There are 5 ways to turn a row about zero (a turn may also mirror it). The second row of each pair is the first, turned, with some noise. The first 45 pairs use one turn. New pairs use 3 turns, one after the other, and a turn may come again.
Some pairs, each with its turns in order after it:
-1.59, -2.30, +0.62, +1.21, +1.19, -0.41, +0.87, -1.92
+1.65, +1.22, +1.82, +0.69, -1.39, -1.39, +1.98, +0.79	j293

-0.10, -0.09, +1.95, +0.98, -0.27, -1.45, -0.93, -0.68
-0.56, -0.71, -0.88, +2.28, +0.17, +0.56, -1.36, +0.52	j183

+0.03, +0.32, +1.05, +0.97, +1.67, +0.39, -0.54, -1.49
-0.39, -2.01, +1.15, -0.62, +0.41, -0.58, +1.03, -0.64	j824

+1.16, +1.70, -1.92, -0.47, +0.34, +2.93, +0.39, -0.06
-0.18, -0.57, -1.80, +0.49, -1.93, +0.16, +2.70, +1.65	j815

-0.67, -0.05, -0.39, -2.72, -1.66, +4.04, +0.57, -1.40
+0.84, +0.39, +1.18, -2.63, -3.02, -1.34, -3.12, -0.75	j824

+0.13, -1.51, -3.58, +0.86, -0.08, +1.16, -0.75, -1.23
+0.48, +3.31, +0.73, -1.48, +1.45, +1.28, +1.62, -0.39	j293

+4.56, +3.19, -0.79, +1.82, -0.63, +0.94, -3.55, +0.24
+0.37, -0.71, -4.24, -5.33, +1.04, +1.32, -1.14, -0.62	j293

+1.75, -0.87, -0.24, -3.06, +3.09, -1.21, +1.54, -3.67
+2.97, -1.49, +1.39, +1.75, +4.27, -0.40, +2.08, +1.55	j293

+4.56, +0.14, -0.40, -0.19, -0.46, +1.65, +1.83, -4.56
+1.08, -2.41, -3.11, +1.85, +1.35, -3.42, -3.83, -1.45	j945

+1.35, +0.52, -1.08, +1.70, +3.13, -0.79, +4.56, -1.91
+0.01, -2.76, -3.50, -0.76, -2.01, +3.10, -1.26, -2.65	j815

-0.31, -0.88, +0.73, +2.35, +3.43, -1.21, +1.99, -0.32
-2.49, +2.55, +1.33, +0.74, +2.42, -0.15, -1.17, +1.32	j183

+0.08, -0.49, +1.56, -1.08, +4.38, +0.87, +2.38, +2.74
+1.54, -0.44, -1.86, -2.17, -1.49, +2.45, -3.15, +2.83	j815

-0.17, -1.46, -2.63, -2.15, +0.12, +0.16, +1.32, +0.07
-0.76, +0.64, -2.08, -0.55, -0.30, -1.25, -2.52, +0.97	j824

+0.51, +1.87, -0.05, +1.60, +0.02, -0.54, +0.02, -0.25
-1.26, -0.54, -1.18, -1.13, -0.58, -1.30, +0.25, -1.05	j815

-0.32, +0.87, +4.56, -0.23, -1.51, +0.11, -2.73, -0.12
+1.17, -2.05, -0.91, +3.95, -0.15, +3.14, +0.41, +0.02	j183

+0.14, -1.65, +0.03, +1.42, -2.78, -0.74, -1.13, +0.63
+0.73, -1.32, -0.16, +0.43, -2.37, +0.14, -2.33, +1.51	j183

-0.13, +3.62, +1.66, -1.58, -0.95, -1.41, +0.80, -0.77
-1.44, +1.17, -1.73, +2.17, +2.89, -0.39, +2.37, +1.09	j945

+0.47, +2.63, +0.96, -2.68, -4.55, +0.82, +2.69, +0.98
+1.96, +0.93, -2.96, -0.77, +4.42, -0.55, +3.37, +0.63	j815

+0.38, +4.32, +0.00, -1.40, -0.28, -0.51, -0.59, +1.41
+0.84, -0.10, -0.08, +2.10, -0.63, -1.59, +3.29, -2.30	j183

+3.91, -1.32, +0.09, -0.17, +1.21, +0.23, -1.16, -0.52
-0.14, +0.59, -0.26, -0.18, +0.43, -0.40, -3.96, -1.64	j945

+2.18, -1.08, -2.98, -2.85, +0.28, -0.16, -4.56, -0.91
-0.21, +0.84, -3.59, -1.44, -1.37, +3.26, -4.08, -0.43	j945

+0.47, -0.33, -0.55, +0.46, +0.15, +2.89, +1.14, +0.61
+1.48, +1.69, +1.21, -1.61, -0.20, +1.06, +0.01, -0.77	j183

+0.21, -1.93, +0.82, +0.07, -2.62, +2.06, +0.11, +3.60
+0.04, +2.65, -0.51, -0.14, -3.88, +1.97, +0.57, +1.09	j824

-0.13, +0.27, -0.48, +0.75, -1.79, -4.56, -3.27, +1.24
-1.75, +0.34, +3.94, -2.40, +1.71, -2.06, -0.34, -1.92	j815

+0.04, +1.06, +0.46, -1.97, -1.26, -0.53, +0.88, +1.46
-1.37, -1.13, -0.26, +1.10, +0.67, +0.37, -1.95, -0.88	j293

+0.68, -2.00, -0.82, -1.91, -1.31, +1.31, -0.08, +0.07
-1.27, +1.52, -0.89, +1.14, +1.47, -0.26, +1.01, -1.17	j293

-0.92, +1.23, -0.22, -1.89, +0.41, -0.93, -0.70, +0.53
-0.89, -1.01, -0.46, +0.44, +0.01, -0.38, +2.30, -0.31	j183

+0.27, +3.03, +0.24, -2.84, -0.43, +3.64, -4.41, -1.02
+2.59, -2.93, +2.86, -1.25, -1.81, +2.27, -3.53, -2.56	j824

+0.40, -0.39, -0.14, +0.81, -1.02, -2.55, -2.30, +1.00
+0.34, +0.81, -0.60, +0.29, +1.69, +2.94, +0.70, +0.24	j824

-2.66, +0.37, +1.88, -1.03, -0.64, -0.47, +0.09, -4.56
+0.72, -3.46, -1.96, -0.31, +3.19, +1.03, +2.32, -0.48	j945

+0.52, -2.22, -1.44, -0.74, +0.55, -0.88, +0.68, +2.04
-0.76, +0.37, -2.69, +0.46, -0.34, +0.37, -0.72, +1.95	j824

+0.92, -0.55, +0.50, -4.56, +0.93, +0.29, +0.95, -2.37
+0.41, -0.98, -2.70, +2.99, +1.09, +1.67, -0.64, -2.79	j945

+0.79, +0.94, -1.38, -1.50, -0.22, -0.16, -1.21, +0.35
+0.40, -0.24, -0.25, +0.69, +0.16, +1.19, -2.45, -0.37	j824

-0.87, -1.20, -0.28, -4.56, -0.11, +2.63, +0.12, -0.42
+3.21, +2.48, +0.35, +1.49, +0.00, +2.02, +1.90, +1.86	j815

-1.02, -0.39, +0.16, -0.34, +3.56, -0.33, +1.51, -3.26
+0.92, +1.06, -1.47, +0.98, -2.72, +2.28, -2.15, -2.31	j815

+1.43, +0.49, +0.00, +0.21, -1.26, +2.17, +2.66, -0.46
-0.48, +1.30, -0.97, -0.04, +1.62, -2.32, -1.62, +0.77	j293

-0.85, +0.24, +1.49, +0.68, +0.30, -0.56, -2.00, -0.43
+0.03, -1.67, +0.05, -1.08, -1.49, +0.11, +1.40, -0.49	j293

+0.86, +0.72, -2.68, +4.56, -4.45, -0.68, -0.74, +0.50
-2.96, +4.54, +1.49, +1.27, +1.56, +3.06, +0.59, -2.62	j824

-0.74, +0.43, -4.07, -1.74, -2.79, -0.79, -0.46, +2.87
-2.12, +1.38, -2.02, +0.29, -4.20, +1.14, +0.71, +2.41	j945

-0.65, -0.08, -2.54, -2.07, -0.21, -0.26, -4.44, +0.61
-0.14, +1.99, +4.10, -0.74, -1.78, -0.54, +2.46, +0.94	j815

-1.51, +4.56, -0.79, +0.04, -0.24, -1.07, +0.26, +0.82
+0.32, +2.23, -0.98, +0.99, +0.90, -0.37, +2.43, +3.51	j945

+0.14, -0.01, -0.15, +2.79, -0.14, -0.89, -1.17, -0.11
+1.58, +0.56, -0.31, -1.85, -1.93, +0.02, -0.02, -0.58	j293

-1.67, -1.30, -1.97, -4.56, -0.75, -0.36, -1.82, -0.55
-0.62, -0.37, -2.93, +0.22, -2.08, +4.15, +0.26, -0.76	j945

-3.57, +0.40, -0.09, +1.72, -1.16, -0.28, +1.58, -0.53
-2.22, +2.15, -1.87, -0.17, -2.21, +0.94, -0.34, -0.26	j183

-0.03, +0.67, +4.56, -2.60, -0.48, +0.10, -0.85, +2.31
+2.20, -0.88, -0.13, +3.01, -0.02, +1.88, +3.08, +1.98	j183

New pairs. What belongs after each?
+1.66, -0.37, -0.40, -0.64, -0.63, -1.88, -1.40, +0.24
+0.53, +1.54, +0.68, +2.49, +0.88, -0.09, -0.34, +0.00	j293 j293 j945

+4.56, -3.12, -0.49, -0.93, -2.06, +1.88, -0.13, -4.48
-0.37, -2.99, +2.83, -1.77, -0.04, +3.64, -3.57, -3.58	j183 j945 j824

+0.30, -1.85, -0.58, -0.41, -1.45, -3.18, -2.62, +4.56
+0.22, +1.94, +4.65, -0.62, +1.91, -0.46, -3.10, +1.82	j945 j824 j824

-0.48, +0.63, +0.10, -0.01, -0.73, -0.27, -2.15, -0.47
-1.42, -1.25, +1.31, +0.85, +0.68, +0.42, -0.20, +0.53	j183 j824 j293

-2.39, -1.32, -0.35, +2.55, +0.82, +0.79, -0.30, -0.23
+0.81, -1.71, -1.57, -0.16, -1.75, -2.18, +0.58, -0.83	j183 j183 j945

+2.65, -1.39, -1.54, -1.93, +0.72, -1.43, +0.84, +1.07
-0.83, -1.48, -0.95, +1.57, +2.74, +2.15, +0.50, -1.22	j293 j183 j183

+1.07, +2.17, +0.40, +0.36, +1.07, +1.70, -0.13, +0.61
+0.19, +0.30, -1.89, -0.64, -0.76, -1.82, +1.59, -0.16	j293 j945 j945

-1.18, -1.46, -0.72, +0.09, +0.08, +0.66, -0.45, -0.23
-0.18, +1.07, +0.99, -0.12, +1.12, -1.11, -0.43, -0.15	j183 j945 j293

+2.10, -2.22, +3.23, +0.84, +0.23, -4.56, -4.56, -4.45
-5.18, -2.79, -0.45, +2.11, -4.17, -1.51, +4.85, -1.32	j183 j183 j293

+0.57, +2.68, -2.89, +1.28, -2.28, +1.98, -0.53, -2.77
-2.43, -2.11, -0.37, -2.80, +0.05, -2.19, -1.07, -3.04	j815 j815 j824

+2.58, +0.42, +1.00, +0.74, -3.18, -2.86, -0.31, -0.02
-2.06, +0.98, +0.93, -0.35, -1.22, +0.15, +0.29, +4.27	j183 j824 j293

-0.64, -2.16, -3.07, +0.00, -1.14, +1.69, +0.83, +0.62
+2.46, -0.26, -0.23, +1.49, -1.38, -0.73, +0.24, +2.88	j945 j815 j293

-0.90, +1.12, -0.79, -2.85, -2.49, +0.55, -0.61, -2.20
+0.16, -3.39, +1.62, +1.84, +0.50, -1.78, +0.48, -1.05	j183 j293 j824

-2.79, +1.06, -1.00, -4.26, +4.56, -2.33, -0.58, +2.70
+1.81, +1.26, -4.06, -0.35, +4.39, -4.29, -0.86, -0.56	j945 j183 j945

-0.18, -2.34, -1.80, +1.59, +3.23, +4.56, +0.32, -0.93
+2.13, +2.32, +0.99, -1.95, +5.07, +1.21, +1.16, -1.23	j815 j945 j815

-4.56, +1.40, +0.74, -2.15, -0.36, +0.90, -0.30, -0.45
+0.10, +2.17, +0.63, -2.03, -1.13, +3.09, +2.76, -0.86	j824 j945 j293

-0.42, -0.41, -3.92, -0.07, -3.43, -3.66, -0.91, +0.03
-1.47, -0.50, -0.75, -2.05, +3.08, +3.08, -0.63, +4.01	j183 j824 j293

+0.24, +1.64, -0.58, -0.29, +1.76, +0.79, -1.53, +2.52
-1.90, -0.01, -2.06, -1.34, +1.15, +0.35, -0.32, +2.49	j293 j815 j815

-1.20, +4.45, +1.39, +0.01, +0.17, -3.12, -0.51, -4.56
-0.60, +1.32, -6.27, +2.48, +0.51, +1.05, +0.70, -1.42	j183 j945 j293

-1.58, +1.16, +1.73, +1.68, +2.07, -0.60, -0.89, -0.75
+0.11, -0.12, +1.08, +0.58, -1.83, -0.68, -1.52, +2.91	j945 j824 j183

-1.14, -1.36, -0.56, +2.51, +1.40, -0.32, +0.73, -0.73
+2.23, +0.08, +0.11, +2.11, +0.80, -0.03, -0.06, -1.66	j183 j815 j824

+1.17, -1.53, +0.70, -0.24, +0.37, -0.35, +0.08, -0.68
-1.24, +0.64, +0.00, -0.74, +0.12, +0.52, -1.25, +0.03	j293 j824 j815

+1.38, +3.57, -4.56, +0.07, -1.07, +0.46, +0.44, +1.99
+1.75, -1.14, -2.28, -0.75, -2.81, -0.02, +4.65, -0.09	j293 j945 j815

-1.53, +3.97, -0.22, -1.30, +2.51, +0.07, +0.60, +1.89
+2.57, +1.95, -1.45, +1.26, +0.36, -0.17, +1.21, +3.83	j183 j183 j945

-0.20, +1.30, -1.50, -0.19, -0.91, +1.70, -4.56, -1.87
+1.23, +0.40, -2.04, -1.15, -1.38, +4.20, +1.98, +1.28	j293 j183 j815

-0.12, +0.09, +0.24, +2.45, +2.23, -0.12, +0.40, -0.38
-0.13, -0.02, +1.10, -1.97, -0.32, -1.43, -1.47, +1.02	j945 j293 j183

-1.92, +1.19, -0.16, -3.98, +2.26, +1.17, +1.97, +1.97
-0.96, -2.06, +1.28, -0.15, +4.13, -0.39, +3.28, +0.86	j945 j824 j945

+3.10, +1.00, +0.70, -2.68, +1.15, +0.25, -0.21, +0.75
-0.71, +0.81, -3.38, -2.28, +0.25, +0.10, -1.03, -1.42	j293 j824 j824

+0.58, -3.43, +1.77, -0.10, +0.07, -0.18, -0.83, -0.42
+0.46, -0.18, -1.81, -0.46, +1.62, +2.12, -2.14, -1.52	j945 j293 j815

-3.25, -0.82, -0.24, -0.88, +0.95, +0.51, +0.13, +1.19
-2.64, -0.91, +0.33, +1.42, -0.50, -1.78, +0.24, -0.14	j945 j293 j183

-1.51, +0.32, -0.48, +1.54, +3.48, +0.52, +1.36, -0.85
+1.44, -0.19, -3.46, +0.02, -0.31, +1.32, -0.88, -0.97	j824 j183 j824

-4.56, +3.07, +0.14, +0.17, +0.13, -1.54, +0.76, -0.41
-1.79, +3.98, -3.40, -0.75, -0.93, -0.74, -0.09, +0.40	j293 j183 j293

-1.58, +0.28, -0.06, -0.16, +4.56, +0.06, -1.26, +0.29
+0.89, -1.64, +2.26, -0.70, -0.53, -2.86, -1.91, -2.48	j293 j945 j293

-2.51, +0.51, -1.48, -0.18, +0.02, -0.71, +1.37, +3.32
-1.43, -1.55, -1.83, -0.92, +0.50, -2.27, +2.76, -0.35	j945 j183 j815

-1.94, +4.56, +0.42, +4.56, +2.49, +1.93, +0.03, +0.44
-0.47, +1.06, +5.47, +2.49, +2.67, -1.48, -1.77, +2.33	j945 j183 j945

-0.26, -0.47, -1.31, +1.01, -0.23, +0.11, -3.08, -0.14
+1.20, -1.56, -2.46, -1.05, +0.20, +0.40, +0.54, -0.90	j815 j824 j815

+1.27, -1.86, +0.00, -0.15, +0.61, +1.37, -0.36, +0.34
-2.01, +0.82, +0.09, +0.38, -0.56, -0.71, -1.81, +0.58	j815 j824 j293

+0.02, +0.75, -0.54, -0.99, -1.02, -1.75, -2.19, +0.57
-1.12, +0.06, +0.79, +0.13, +0.98, +2.44, -1.09, -0.32	j183 j815 j183

-3.39, +1.93, +0.09, -0.75, +0.71, -0.41, +1.17, -0.92
+0.53, -0.23, +0.66, -0.70, +4.31, -0.30, -0.64, -1.17	j183 j824 j824

+0.53, +4.56, +0.92, +0.33, -3.30, -0.78, -3.72, +4.47
+5.83, +1.14, -0.24, -5.24, +1.52, -0.10, +0.45, -1.83	j945 j824 j293

+0.11, -2.63, +0.54, -1.75, +0.04, -3.14, -1.64, -2.74
-0.35, -2.05, +2.17, -2.17, +2.04, +1.96, -2.97, -0.03	j293 j945 j945

-0.93, +0.58, -0.07, +4.56, +0.07, +0.20, +0.09, +2.50
+3.41, -1.82, +1.19, +0.97, -1.86, +0.14, +1.24, -2.85	j815 j815 j824

+4.56, -0.66, +0.44, -1.36, +0.83, +0.04, +1.11, +2.60
-2.04, +0.65, +0.95, -3.43, +1.47, +0.42, +0.80, -3.13	j945 j183 j824

+0.04, -0.93, -0.59, -0.10, +1.21, -0.07, +1.20, -3.69
-0.86, +0.77, -1.47, +3.15, +1.61, +1.77, +0.04, +0.34	j815 j293 j945

+4.56, +0.10, -0.54, -1.58, +0.63, +0.98, +4.56, -1.21
-2.93, -1.38, -4.39, +2.07, -1.32, +0.99, -1.25, -2.90	j183 j815 j945

+0.19, -0.38, -0.60, -0.40, +1.80, -2.10, -0.93, +2.77
-1.44, +1.51, +0.87, +0.80, -0.91, +1.36, -0.05, +3.10	j945 j815 j945

-0.33, -4.56, +1.76, +1.33, -0.37, +0.07, +0.77, -0.13
+2.37, -3.72, -0.16, +1.14, -0.34, +2.42, -0.52, +0.22	j293 j815 j945

-1.40, +0.04, -1.56, -0.12, -4.10, -0.84, +1.19, -1.99
+3.33, -0.21, -2.08, +0.23, +2.60, +0.28, +0.49, -1.76	j183 j293 j945

-1.22, +2.00, -0.56, +0.01, +0.27, +0.33, -0.58, +0.44
-0.36, -0.81, -0.96, -0.89, +0.60, +1.25, -0.82, +1.29	j824 j945 j824

+0.41, +1.74, +0.60, -0.76, -0.48, -0.22, +1.23, -0.29
+0.38, -0.14, +0.17, +1.24, -1.07, +1.02, +1.53, +1.20	j945 j945 j824

+0.80, -1.49, -1.83, +0.45, -4.56, +0.20, +0.03, +3.84
-2.73, +2.73, -1.40, -0.83, -2.07, -4.07, +1.62, +1.30	j824 j815 j183

-0.05, -0.95, +0.24, +0.24, -1.67, +1.74, -1.52, -4.56
+0.74, -1.84, -3.54, -0.62, -0.71, +2.68, -2.03, -1.09	j945 j824 j824

